The same things were measured in two ways. Each way mixes the same 12 hidden numbers, adds some noise and spreads widely along 7 directions of its own, which tell nothing about the thing.
(in the rows, 100 means zero)
Some things both ways: the first way, then the second way.
[73,134,85,104,102,104,113,106,115,102,73,90,74,84,126,121,134,100,124,79,88,81,85]
[100,95,84,117,104,113,109,82,113,92,96,110,97,99,110,100,110,109,120,108,101,87,98,86,105]

[106,121,102,102,100,93,100,86,98,109,108,116,71,111,88,112,106,91,126,136,102,104,87]
[111,116,84,114,80,107,86,82,87,78,112,116,104,94,105,94,109,99,88,108,78,113,100,106,82]

[110,109,87,85,70,70,98,120,61,100,114,69,86,137,105,161,102,131,80,74,98,101,139]
[78,142,113,102,93,68,101,95,107,101,127,107,120,60,115,94,96,68,122,133,83,82,64,111,106]

[71,122,98,143,101,83,115,111,96,81,104,82,110,97,117,109,131,92,108,73,110,90,82]
[81,76,135,115,92,62,59,86,124,108,103,119,110,72,108,112,146,106,116,134,109,135,68,109,98]

[106,112,114,95,105,86,113,89,103,117,126,134,88,133,69,91,114,88,100,122,125,108,117]
[114,112,91,105,100,117,90,87,108,91,98,99,105,93,91,85,87,113,78,88,92,104,129,127,91]

[110,113,135,120,112,117,67,105,102,122,106,93,105,100,99,88,97,94,99,112,109,105,117]
[99,112,98,119,87,83,94,82,124,88,94,112,90,97,106,108,110,98,119,129,81,99,115,100,121]

[107,92,112,101,109,107,95,104,105,97,102,101,96,107,100,86,93,99,106,63,88,89,100]
[77,124,92,111,95,62,102,103,109,105,110,101,104,97,95,85,113,104,135,127,109,104,75,78,96]

[90,97,123,108,111,109,108,107,110,100,93,104,104,96,103,103,96,105,107,105,107,120,84]
[92,108,93,113,101,104,82,95,113,103,92,107,116,101,119,99,108,101,108,98,112,115,85,94,97]

[82,122,119,138,111,122,97,97,102,117,86,97,94,106,94,105,123,84,110,103,104,131,86]
[113,112,97,92,113,116,111,103,104,114,74,70,112,111,119,104,96,95,97,71,113,84,118,82,84]

[109,106,97,98,110,116,84,97,112,99,117,95,118,109,98,69,100,90,112,122,112,103,111]
[96,71,128,106,85,67,62,85,123,98,96,111,107,103,90,100,139,123,112,134,103,126,97,131,90]

[116,109,126,92,130,95,74,96,95,113,111,72,126,139,87,71,82,119,90,84,121,76,153]
[68,82,123,102,119,97,62,93,93,121,131,87,85,81,101,103,120,87,109,117,126,128,106,104,74]

[92,85,94,117,127,94,103,77,113,90,93,99,109,80,94,83,103,77,111,103,71,97,81]
[94,132,83,90,111,106,116,85,88,99,118,99,113,110,110,87,97,87,118,98,108,75,72,76,82]

[74,116,86,124,91,123,109,103,95,86,84,110,96,74,120,111,137,91,108,100,87,121,81]
[99,117,103,103,109,87,106,90,126,98,72,111,111,116,116,111,104,95,110,84,105,73,84,84,113]

[96,76,120,111,102,85,101,120,105,104,70,48,75,75,117,154,50,121,97,68,60,116,73]
[89,98,76,121,81,97,74,106,112,97,94,110,110,131,127,91,125,96,116,112,109,118,77,81,102]

[95,91,100,105,95,80,110,105,96,113,81,76,80,102,95,120,93,108,81,73,83,88,99]
[78,112,89,100,82,74,103,94,84,108,99,115,110,95,124,90,110,90,100,94,122,115,49,68,74]

[97,100,127,103,94,114,106,105,103,101,107,105,94,133,93,90,73,110,120,116,101,107,88]
[70,121,114,131,88,57,73,94,114,103,82,124,112,108,104,121,117,86,105,125,98,118,86,110,90]

[111,81,104,86,110,67,91,96,89,103,88,69,99,121,104,127,90,119,95,111,105,101,104]
[118,83,107,108,80,101,96,100,125,60,101,82,106,65,95,83,112,117,95,114,114,97,73,132,88]

[101,100,115,105,119,87,95,102,101,81,84,87,124,81,116,94,91,120,93,94,108,69,93]
[103,101,95,110,111,129,76,80,101,75,103,92,85,76,113,114,97,100,95,99,105,108,98,105,103]

[97,58,126,99,117,114,103,95,128,82,104,108,138,78,104,46,84,82,90,104,102,105,84]
[90,105,96,104,123,101,108,95,89,106,95,97,98,110,110,95,97,95,99,66,119,101,101,95,76]

[106,78,84,84,103,102,84,93,102,104,98,91,79,94,97,96,110,98,99,107,79,118,100]
[103,37,111,122,95,100,58,74,119,122,92,89,102,99,87,92,141,112,118,132,104,99,114,109,109]

[119,51,90,60,86,93,113,94,105,92,87,98,96,75,94,114,72,92,84,135,91,109,54]
[108,100,77,109,102,130,102,99,97,89,117,85,84,102,117,87,108,91,102,100,96,91,114,92,94]

[90,70,136,126,124,87,119,94,122,103,107,110,109,90,83,96,82,77,103,108,89,115,69]
[72,130,105,99,107,61,101,90,128,104,96,113,113,113,86,86,93,113,123,114,120,101,86,108,105]

[96,92,106,71,92,132,100,99,112,85,78,81,134,115,114,81,85,107,95,82,96,83,103]
[89,82,105,128,87,90,101,125,149,83,105,116,86,102,109,99,134,101,109,115,112,96,102,101,93]

[120,55,102,74,108,111,101,100,102,105,116,108,101,62,92,66,68,88,91,135,104,111,86]
[95,113,78,120,79,94,102,74,106,79,118,108,92,123,106,84,106,85,117,134,95,109,103,109,108]

[105,72,114,92,104,79,104,113,108,107,116,82,94,108,98,113,83,102,90,87,100,111,107]
[117,131,75,115,115,129,111,96,106,83,95,93,103,122,118,97,86,84,109,80,80,71,126,98,111]

[97,98,118,92,105,94,123,95,125,102,95,131,84,92,95,103,89,92,122,140,100,90,63]
[85,102,79,121,94,104,92,83,74,101,113,110,95,69,111,87,107,102,96,110,93,121,81,102,88]

[113,95,85,87,87,114,100,108,106,106,114,102,93,89,102,88,93,87,104,119,106,107,98]
[89,117,100,102,112,86,93,73,88,108,90,107,99,125,104,115,98,94,119,111,86,89,120,106,100]

[109,91,98,98,114,79,130,87,95,114,107,114,104,132,74,93,89,88,99,104,125,103,105]
[90,139,95,99,107,109,79,81,107,92,96,111,119,107,92,113,77,104,104,117,103,88,108,116,89]

[106,100,103,95,92,114,111,99,96,98,96,105,112,105,99,95,95,88,98,108,118,109,90]
[117,144,87,89,82,94,127,112,101,57,91,111,113,114,110,93,78,109,77,65,106,101,97,110,60]

[103,75,103,63,98,85,113,101,79,101,107,83,109,131,102,127,94,115,94,118,116,115,113]
[56,97,118,125,127,96,82,97,105,116,150,121,91,82,127,111,125,49,126,112,112,101,79,83,93]

[124,66,115,57,107,88,83,86,116,94,106,104,90,134,95,82,81,109,119,133,108,95,84]
[104,105,100,123,115,103,95,90,103,81,96,86,94,88,80,106,104,114,111,110,98,91,110,113,86]

Other things, the second way, with their names:
J886: [82,72,98,121,89,105,68,96,120,115,129,93,89,67,105,83,134,103,117,148,109,128,100,98,104]
J401: [83,115,109,95,102,85,94,104,104,103,118,78,97,81,102,88,111,96,102,114,123,117,82,101,78]
J943: [91,80,98,113,101,107,84,82,104,96,98,96,104,98,107,92,114,101,102,105,123,101,75,106,91]
J944: [97,87,106,108,88,67,76,85,117,76,82,112,94,89,95,94,113,123,102,97,111,111,64,106,111]
J95: [104,112,87,111,103,111,98,104,121,71,133,95,81,100,121,90,128,83,118,111,99,95,80,72,111]
J77: [77,92,102,95,90,59,97,80,103,111,88,99,105,113,94,80,114,121,118,124,121,109,74,114,96]
J338: [104,112,88,85,127,127,123,119,63,91,108,57,64,107,128,93,94,70,58,34,118,91,115,86,57]
J799: [83,89,106,114,90,56,90,97,111,100,98,87,88,104,93,95,119,101,140,128,116,110,93,84,100]
J608: [87,106,107,104,94,73,109,96,86,104,117,82,97,79,116,93,112,72,116,105,116,115,78,81,74]
J256: [112,148,81,83,120,119,125,82,76,95,115,89,115,106,129,83,75,77,107,74,83,80,99,97,100]
J879: [96,122,105,85,116,95,93,92,97,90,111,95,106,91,102,93,90,98,108,83,109,89,85,97,89]
J413: [93,104,103,111,106,82,99,97,96,99,96,97,100,72,95,90,102,108,99,87,108,104,83,98,84]
J304: [107,113,97,120,79,97,97,102,114,91,110,101,110,78,102,91,114,94,96,119,86,100,99,106,84]
J148: [62,109,99,112,128,94,84,78,83,116,108,115,85,84,111,124,98,76,127,103,110,77,79,60,103]
J47: [86,132,113,104,101,69,70,90,135,89,91,138,106,118,90,123,108,114,120,115,103,107,101,84,105]
J257: [85,110,103,106,93,73,89,86,80,105,90,112,108,104,104,108,92,85,100,93,104,100,95,101,73]
J408: [87,124,105,78,94,71,129,133,118,98,111,59,111,69,109,61,117,114,111,111,132,93,38,94,76]
J665: [85,111,100,114,105,100,79,92,116,86,96,125,102,86,105,107,97,107,90,96,107,105,88,112,96]
J958: [72,136,112,117,107,71,89,100,110,96,109,116,110,89,113,107,102,70,104,103,101,98,70,104,97]
J807: [123,81,104,88,128,140,82,85,93,106,71,83,110,133,119,107,93,94,71,34,116,96,135,107,77]
J647: [86,118,108,99,104,89,74,96,92,91,92,110,115,89,113,106,92,102,87,82,109,121,79,120,81]
J240: [117,84,97,120,78,108,97,106,128,83,103,83,112,85,107,86,131,109,110,132,96,99,95,117,92]
J203: [113,123,71,108,103,123,101,99,69,58,117,88,87,95,130,99,103,87,106,87,88,102,75,85,89]
J937: [87,102,112,98,60,44,92,75,149,107,111,127,139,89,95,61,124,117,136,162,104,113,54,123,121]
J554: [112,146,96,78,77,57,116,67,84,79,98,129,132,102,109,89,85,104,117,95,82,101,68,94,89]
J961: [99,114,95,102,147,147,111,126,103,110,108,38,83,78,112,93,95,81,87,79,107,53,119,104,90]
J642: [76,137,92,123,107,70,100,99,117,120,84,92,104,127,111,104,108,78,128,122,99,97,99,84,119]
J250: [108,115,100,92,103,101,114,99,100,73,85,76,88,91,109,104,92,104,86,80,117,95,94,102,80]
J641: [88,106,90,133,84,115,93,79,116,96,112,101,101,74,115,102,106,71,101,144,92,84,91,114,112]
J103: [121,73,84,139,71,129,72,85,123,61,105,125,90,81,121,106,123,96,88,104,94,119,101,96,105]

Some of these things the first way, each followed by its name:
[104,104,116,96,88,102,84,87,97,91,99,97,92,121,93,104,99,102,103,114,93,106,89] | J304
[88,128,97,99,108,123,104,101,104,90,77,102,110,100,109,89,107,115,118,106,101,64,82] | J250
[117,137,94,94,110,108,69,119,83,94,98,81,98,94,137,99,99,135,117,75,111,73,144] | J203
[102,120,87,85,88,122,92,116,65,110,99,92,77,115,110,112,125,116,106,88,116,104,113] | J608
[90,83,86,89,114,100,116,94,103,87,85,104,102,81,110,85,102,107,106,105,92,97,90] | J943
[63,121,102,146,89,55,144,87,86,91,69,88,73,105,109,176,113,90,120,99,81,109,50] | J961
[93,99,127,114,113,99,109,91,109,84,86,111,130,93,107,87,90,99,99,104,104,96,94] | J665
[117,92,109,95,104,124,96,97,83,124,98,115,93,117,91,94,86,95,108,121,106,128,116] | J257
[83,128,79,94,103,86,115,124,111,99,127,88,89,109,100,118,121,116,107,66,91,69,121] | J256
[99,70,87,57,100,106,96,108,133,84,117,87,110,97,81,95,88,117,87,104,61,84,87] | J937
[95,103,125,125,108,116,106,115,99,120,129,118,93,120,84,64,101,91,104,82,116,114,118] | J642
[122,59,117,91,100,64,105,90,90,108,112,90,105,122,71,102,75,93,74,125,124,110,86] | J401
[70,120,110,149,143,67,129,109,135,141,102,75,77,112,83,107,96,85,128,71,76,63,103] | J77
[78,99,95,98,111,101,122,99,124,92,88,84,99,113,102,112,99,98,132,102,86,85,54] | J240
[105,103,98,109,103,112,94,93,99,86,94,105,129,104,99,83,106,95,94,98,103,98,102] | J408
